The rows of a group lie close to one hidden flat surface of 10 dimensions, which may be shifted away from zero. Surfaces can cross.
In the rows, zero is written as 128.
Known rows, each followed by its group:
[142 113 125  58 153 170 102  76 173 164 159 111 135 147 128 110 127] -> k277
[143 145 151 124 137 129 119 139 190  98 103 105  78 128  91 100 197] -> k36
[223 152 183 119 129 105 132 150 127 156  95  71 112  49 149 145 137] -> k36
[161 171 141 148  97 137  38 105  92 153 121 124 167 103  99 121 132] -> k749
[105 108 107 133 168 154 131 104  79 116 152 160 126 141 124 129 141] -> k749
[187  82 169 125 145 165 127  79 118 166 133  98 146 149 117 125 139] -> k902
[113 137  97 171 148  98 167  92 132 124 116 118 113 110 112 162 144] -> k277
[ 86 148 105 160 159 137  93 108 138 165 158 119 217  96 141 107 144] -> k36
[157 106 120 125 107 131 104 102 111 173 144 117 195 148 107  97 145] -> k277
[165 110 146 107  92 147 141 130 118 126 113 159 130 109 128  82 100] -> k902
[ 95 132 134  87 159 108 146 121 140 108 128 130  97 172 131 162 112] -> k36
[158  64 135 122 125 156 148 125  79 140 141 127 153 150 146 124 114] -> k749
[ 75 148  94 104 142 162 118  99 182 104 142 121 106 157 110 101 152] -> k277
[114 103 197  88 147  81 122 206 131 117 118 140 181 147 153 116 129] -> k277
[ 73 183 127 152 173 129 157 107 166 125 136 120 138  67 169 138  89] -> k749
[184 117 182 110 115 177 148 110 105 133 128 107 145 186 116  90 147] -> k478
[141 164 131 122 148 135 131 156  65 134 148 107 127 128 164 143 137] -> k313
[121 126 116 109 137 170 138  96 166 136 141 152  76 145 124 118 108] -> k277
[171 127 149 151 110 121 195 104  95 127 106 112 143 136 120 139 114] -> k36
[ 90 161  91 136 150 143  90 162 143 139 151 144  86  84 168 134 127] -> k902
[140 127 110 132 120 124 140  74 145 139 123  94 143 149  91 134 147] -> k277
[161  97 126 152 131 138  95  98 101 154 130 146 145 139  96 126 156] -> k36
[186 154 158  82 110 127  89  79 124 145  99 137 147  46 117 115  88] -> k902
[121 116 183 101 148 163 205 122 162  74 103 150 154  88 143  45 117] -> k478
[ 88 171  96  66 147 125  88 179 153 125 160  85 107 106 179 144 120] -> k902
[147  77 137 127  97  91 127 111 151 104  89 136 116 122  78 143 139] -> k313
[ 94 139 105 112 107  97 102 147 137  90 122 127 141 139 104 116 156] -> k749
[117 128  62 112 111 139 117  77 120 103 137  86 167  69 116 115 139] -> k478
[106 156 140 118 134  67 149 125 158  79  97  73 126 136 102 158 156] -> k749
[124  90 117 169 114 152 169  74 133 156 128 163 157 113 127 124  75] -> k313
[123 219 175 198 190 185  87  89 133 153 139 132  90 119 136 151 144] -> k749
[123 151 117 135 167 123 152 145  90 136 140 134  96 126 153 153 139] -> k313
[125 156 172 141 119 150  53 144 166  96 113 125 124 117 102  88 176] -> k902
[ 76 152 104 125 118 103 115  69 150  99 104 198 133 136  68 124 108] -> k902
[130 126 159 144 140 186 134 136 200 151 141  98 105 167 135  93 159] -> k749
[ 84 119 102 160 102 117 124  89 169 109 114 160 163 153  71  98 142] -> k277
[163  80 125 113 119 113 118 117 124 153 131  73 163 115 137 147 127] -> k749
[125 104 133 211 154 165 172 171 113 185 169  96 148 127 207 145 107] -> k313
[155 151 122 108 122 169 141  88 136 145 144  96 112 152 115 112 139] -> k277
[138 149 140  77 130 137 104 146  97  81 136  59 150 129 144 115 142] -> k277
[100 111 109 108  97 157 120 152 143 112 143 169 146 153 130  56 137] -> k749
[158 185 125 144 100 180  61 155 101 150 149 160  66 125 148 129 112] -> k36
[ 90 116 174  96 155 100 129 145 136  48 100 128 188  81 122  82 147] -> k478
[168  97 185 125 187 185 162 140 113 121 131 118 109  96 169 103 137] -> k902
[105 113 127 165 160 162  77 147 200 127 143  92 114  96 135 105 194] -> k478
[110 174 101 149  60 102 100 151 101 111 123 139 127 175 101 134 122] -> k478
[147  84 122  91 100  85 103 201  95  92 112 134  79 132 133 151 136] -> k313
[178 141 124  84 151  84 142 113 111 137 117 108  56 144 127 204 132] -> k313
[133  74  85 114 149 149 168 146 107 123 159  94  88 129 164 151 135] -> k478
[162 172 141 155  70 122 103 121 130 141 124  49 144 186 108 152 142] -> k313
[217  68 140 110  90 146 112 134 123 201 135 113 101 167 130 143 113] -> k902
[142 162  63 129  77 126  91  98 111 156 139 127 119 108 115 146 100] -> k478
[166 149 173  55 116 111 129 117 123 104 100  93 153 103 131 131  96] -> k36
[159 121 141 148 114 117  73 184 104 155 132 108 113 136 140 151 145] -> k36
[188 119 184 154 121 166 156 129 147 179 130  97 107 148 136 130 122] -> k749
[171 112 178 112  80 126 122 111 111 100  96 115 173 135  93 105 120] -> k902
[162 109 198 106 131 131 132 121  55  81 100 119 179  93 135 120 107] -> k902
[146 114 113 145 129 168 106 101 183 175 147  95 122 102 140 119 148] -> k313
[142 217 151 160 136 157  35 110 117 180 140 119 110 129 127 160 128] -> k36
[107 193 135  96 125 104 185 120 188  82 100 105  61 151 110 140 124] -> k313
[138 153 151  97 142  94 117 130 141  91  88 161  89 101 103 133 142] -> k36
[124  96 106 131 127 168 177 103 112 133 157 128 124 182 139 120 120] -> k36
[120 129 163 186 103 167 193 128 138 100 111 148 150 170 100  64 142] -> k478
[128 112  83 128 110 137 120  36 117 149 134 139 211 112  84  90 128] -> k277
[126  76 145 168 142 184  85 195 121 171 168 133 139  99 192 111 124] -> k313
[149 122 188 164 121 198 157 103 100 129 135 119 186 139 145  90 106] -> k749
[ 96  89 113 154 175 143 101 114  94 163 153 192 169 101 138 123 120] -> k478
[149  74 143 168  94 124 201 161  92 101 112 121 140 127 141 128 108] -> k478
[138 144 126 149 143 145 112  92 149 136 117 142  79  81 119 152 115] -> k277
[152 100 134 125 139 114 145 118  62 136 132 153 132 111 145 169  78] -> k902
[119 112 126 114 118 143 105 178 154 118 137 136  75 133 146 133 127] -> k313
[152 163 155  89 124 123 136 145 136  96 103 132  46 135 120 142 123] -> k36
[ 84 111 107  94 198 129 195 100 103 105 135 164 143 131 136 114 120] -> k478
[113 151  79 161 141 136 162 119 158 165 153  91 103 134 145 144 142] -> k313
[108  70 116 182 166 170 147 137 130 141 155 141 129 123 146 112 158] -> k478
[129 164 154 133 140 168  94 120  91 132 136 165 139 132 143 111 103] -> k749
[131 148 110 113  94 132 141 170 139 125 134 137 112  99 156 101 108] -> k902
[ 60  87  92  76 156 116 133 113 144 108 146 157 156 142 128 112 112] -> k277

New rows, each followed by its group:
[130  93 134 225 119 146 137 141  95 129 140  84 175 123 144 145 133] -> k749
[141 133 123  86 200 135 140 103 138 188 162  97 158 116 153 121 154] -> k277
[100  90 116 135 121 140 180 136 136 118 149  78 205 155 141  90 143] -> k36
[115  88  97 146 124 151 124 163 110 115 143 157 126 152 124  95 164] -> k36
[ 84 126 151 153 122 178 152 149 162 122 151 112 177 107 180  85  93] -> k749
[119 167 135 126 170 123 167 103 161 150 125 117  93  95 154 168 106] -> k749
[186 100 129 121  92 187  77  95 176 188 134 161 122 128  97  63 146] -> k902
[176 130 113 109 109 153 112 146 131 182 138 202  57 179 117 102 135] -> k749
[189 132 144 115 128 132 168 118 102 151 112 120 120  72 146 125 110] -> k36
[116 184 132 191 124 141 130 188 121 106 116 126 104  36 168 114 138] -> k902
[123 141 182 166 165 101 130 135 131  93  97 110 123 141 103 149 181] -> k313
[100 127 110 112 124 109 144 162 181 130 135 112 109 131 144 128 129] -> k749
[119 134  94 111 120 147 147 172 123 141 168 104 140 230 136  83 179] -> k277
[100 140 117  99 132 125  58 176 122 125 153 127 130 116 166 144 108] -> k749
[168 126 130  88 154  92 143 107  61 114 111 146  84 171  92 175 140] -> k749
[147 146 114 173  83 186 104  87 140 182 137 174 157 141  85  58 141] -> k277
[146 122 161 140 197 109 128  63 119 138 108 162  96 126  84 175 161] -> k313
[137 218 144 157 130 149 208 117 111  85 105 123  96  86 140 105 121] -> k277
[118  86 149 121  79 128 132 181 108  77 115 166 140 106 150  96  87] -> k313
[208  94 175 106 111 182 124 149 112 154 129  92 104 179 139 111 138] -> k478
[172 123 176 117 171 126 120 100 105 146 118 150  74 146 118 187 108] -> k313
[ 93 161  98 107 115 123 112 146 100 107 123 200 111  52 146 105  74] -> k902
[166 129 141 143 113  93  85 127  99 151 110 145  81 120 111 196 105] -> k902
[154 133 121 104 119 150 147 136  70 143 146 138 152 126 157  99 107] -> k277
[124 108 139 104 174  91 151 102 115 137 127 131 116 168 123 191 111] -> k36
[150 144 136 138 136 121 182 121  95 157 126 125 141  94 163 151  86] -> k36
[150 145  98 143  86 175 177 125  97 139 145 153 123 182 126  75 121] -> k277
[123 179 154 111 140  86 146 104 163 113  97  82 144  92 125 156 110] -> k749
[ 96  75 115 205  90 117 132 192 160 122 130 118 121 159 134 134 148] -> k313
[146 137 165  56 154 136 112 150 129 118 140  63 140 138 156 122 137] -> k277
[ 80 165 107 141 136 128 160 106 142 113 131 167 145  95 133 104  99] -> k749
[ 87 105 122 146 172  85 111 128 159 128 122 140 147 102 116 150 150] -> k277
[ 89  95 127 143 159 135 211 111 140  68 115 132 163  81 137  89 135] -> k478
[112 130 112  93 113 159  90 147 171 126 140 154 110 131 126  83 133] -> k902
[152 165 181 165 118 133  57  88 123 105  95  93 175  99  81 126 157] -> k902
[138 110 122  49 129 117 102 120 104 116 134 114 149 133 125 131 118] -> k749
[157  88 121 123 127 166 130 144 142 159 138 152  90 146 141 109 130] -> k902
[106 150  82 180 132 142 112  68  99 147 136 185 155  70 116 133 106] -> k902
[135 106 138 163 112 120 163 129 172 125 111  86 127 124 127 141 138] -> k313
[116 145 117  65 151 148 173 134 147 119 142 143  91 100 181 110  87] -> k36
[170 126 153 135  83 139 200 128 124  86  96  97 149 105 117  75 148] -> k36
[123 162 132  80 127 112 101 158 138 112 120 139 159  37 158  95 105] -> k36
[138  66 124 115 125 102 169 117 184 117  91 156  67 107 111 147 110] -> k313
[129 214 154 136 126 151  69 102 121 165 140 100 150 126 139 154  95] -> k36
[133  94 113 110 146 201 167 104 161 165 158 170 117 148 142  68 125] -> k749
[ 99 189 138 129 124 130  64 204 168 126 141  96 122  92 170 117 137] -> k36
[154 110 156 148 152 110 107 103  94 133 110 148 113 147  99 172 145] -> k313
[175  93 181 173 130 127 148  75 179 154  96  72 144 110 107 150 140] -> k313
[ 54 132 106 139 145 145  99 166 166 120 160 119 141 116 172 119 125] -> k749
[ 98  64 110 117 131 118  80  58 183 156 125 163 159 136  81 133 121] -> k277
[112 143 129 133 127 151  66  87 117 121 132 146 126 192  80 126 149] -> k36
[102 124 110 138 142 166 214  96 139 112 147 123 118 164 134 103 120] -> k36
[156 116 142 158 151 131 157 131  49 144 135 121 177  99 161 138 117] -> k313
[147 190 135 104 157 191 104 131 111 126 148 114  97  70 173 108 124] -> k277
[129 172 157 145 113  72 153 185 103  90  87 140 113  99 130 153 117] -> k36
[129 112 178 125 189 113 138 121 149 131 112 126 128 105 134 145 143] -> k478
[162 166 140 121 130 117 132 102  39 149 120 187 122 103 131 160  59] -> k749
[141 118 135 158 104 120 113 174 142 125 127  67 142 127 132 128 174] -> k313
[121 107 142  89 152 108 167 145 114 104 121 166  75 137 147 155  90] -> k902
[173 141 157 155 114 189 186  93 176 146 116 110 109 115 128  86 130] -> k478
[126 206  78 132  94  94 171  82 132 153 122  89 163  56 145 150  77] -> k902
[161 135 147 123  90  98 115 177  89 114 108 121 122 103 144 157  93] -> k902
[142 120 105 121 128  78 134  88  93 110 106 155 111 150  78 162 137] -> k313
[143 141 142  51 158 107 155  82 139 110 113 108 131 126 119 133 119] -> k749
[119  88 127 154  91 102 112 198  60 120 140 122 161 182 153 159 109] -> k36
[141 114 188 177 116 157 146 173  99  69 108 109 155 123 132  86 156] -> k902
[105 109 160 144 133 154 122 143  30  85 136 135 177 146 152 132  99] -> k749
[101 189 150 160 145  96 195 159 149 125 118  92 125 108 166 146 115] -> k36
[146 102 135 114 157 131 121 127 152 164 141  66 152 124 151 139 166] -> k36
[165  66 117  95 151 130 157 100 149 176 145  64 149 100 161 153 118] -> k749
[ 96 115 135 110 227 115 173 116 108 133 150 155 114 172 138 157 145] -> k478
[ 97 144 136 119 110 118  69 110 113  92 124 136 182 166  84 116 134] -> k36
[136  66 175 190 145 133 130 122 179 153 110 128 111 134 124 156 135] -> k313
[126 135 183 153 140 153  92 121 108 100 124  69 177 145 123 130 153] -> k749
[131 170 156  96 117 182  52 149 113  85 131 118 124  82 147  96 119] -> k277
[ 82 153 149 152 189 127 105 181 172 143 140 160 129 108 154 100 165] -> k277
[119 172 115 209 110 138  69  90 153 136 115 139 147  96  86 125 160] -> k902
[127  87 133 133 162 149 118 128  84 152 147 184 150 131 141 115 119] -> k478
[164 136 118 151 127 159  86 114  90 185 154 133 151 100 147 128 117] -> k36
[ 84 185 189 140 172 159 127 113 173  90 124  91 135 136 139 119 147] -> k749
[150 123 130 163 100 148 118 185 103 184 152 169 101 126 174 143  81] -> k749
[113 105 168 191 162 132  90 132  98 112 117 159 146 143 107 134 167] -> k313
[146 112 183  76 106 128 139 166 140  99 115  89 132 175 143 124 116] -> k749
[127 128 116 117 127  94 150 153 104  99 127  77 137 161 128 162 151] -> k277
[199  94 146 136 120 110 153  74  65 126 100 159 100 168  71 164 130] -> k36
[147 175 106 176  78 120  57  74 127 170 117 116 159 116  75 142 136] -> k478
[133 103 123 114 137 107 105 144  78 107 123 167 106 126 113 145 141] -> k313
[113 182 144 172  83 121 174 141  53 110 134 119 181 186 139 134  82] -> k313
[147  99 216 123 112 159 104 153 180 117 106 136  88 138 140 131  92] -> k313
[128 126 106 138 102 121 143  49  97 134 118 155 187 120 100 132  93] -> k902
[ 95 159 157  81 150 106 118 137 136  54 112  69 138 114 136 137 145] -> k277
[149 151 142 170 106 160  91 179 136 149 134  77 104 147 145 124 168] -> k36
[ 74 145 117 179 114 101  76 147 101 115 132 162 157 188  99 132 160] -> k478
[124 124 111 147 131 142 134 153 105 125 142 105 173  81 157  94 152] -> k313
[118 137 203 166 144 139 156 151 124  74 112  73 123 188 128 142 153] -> k749
[137 171 171 171 120 126 133 146 109 102 107 141  88 193  97 137 162] -> k749
[139 178 160 112 107 142 153 101 170 118 115  76 145 122 137 105 111] -> k313
[166 115 165  96 160 115 122 126 139 165 129  82 124 140 139 158 140] -> k277
[100 159  84 140 121 153  52 138 116 157 170 165 107 194 118 118 147] -> k478
[111 168 125 117 121 111 161  81 168  94  99 123 156 118  81  93 153] -> k749
[169 158 176  62 117 143  93 128 141 109 112  97 144  79 136 103 114] -> k902
[159  85 151 118 148 124 189  88  78 117 123  98 156 147 127 150 120] -> k749
[126 111 142 110 165 165  88 143 199 143 134 130  67  94 151 118 139] -> k313
[ 88 129  87 195 111  92 175 120 122 140 127 164 180 157  94 102 162] -> k277
[152 112 142 160 149 161 179 137 158 188 142 120  96 125 170 148 104] -> k749
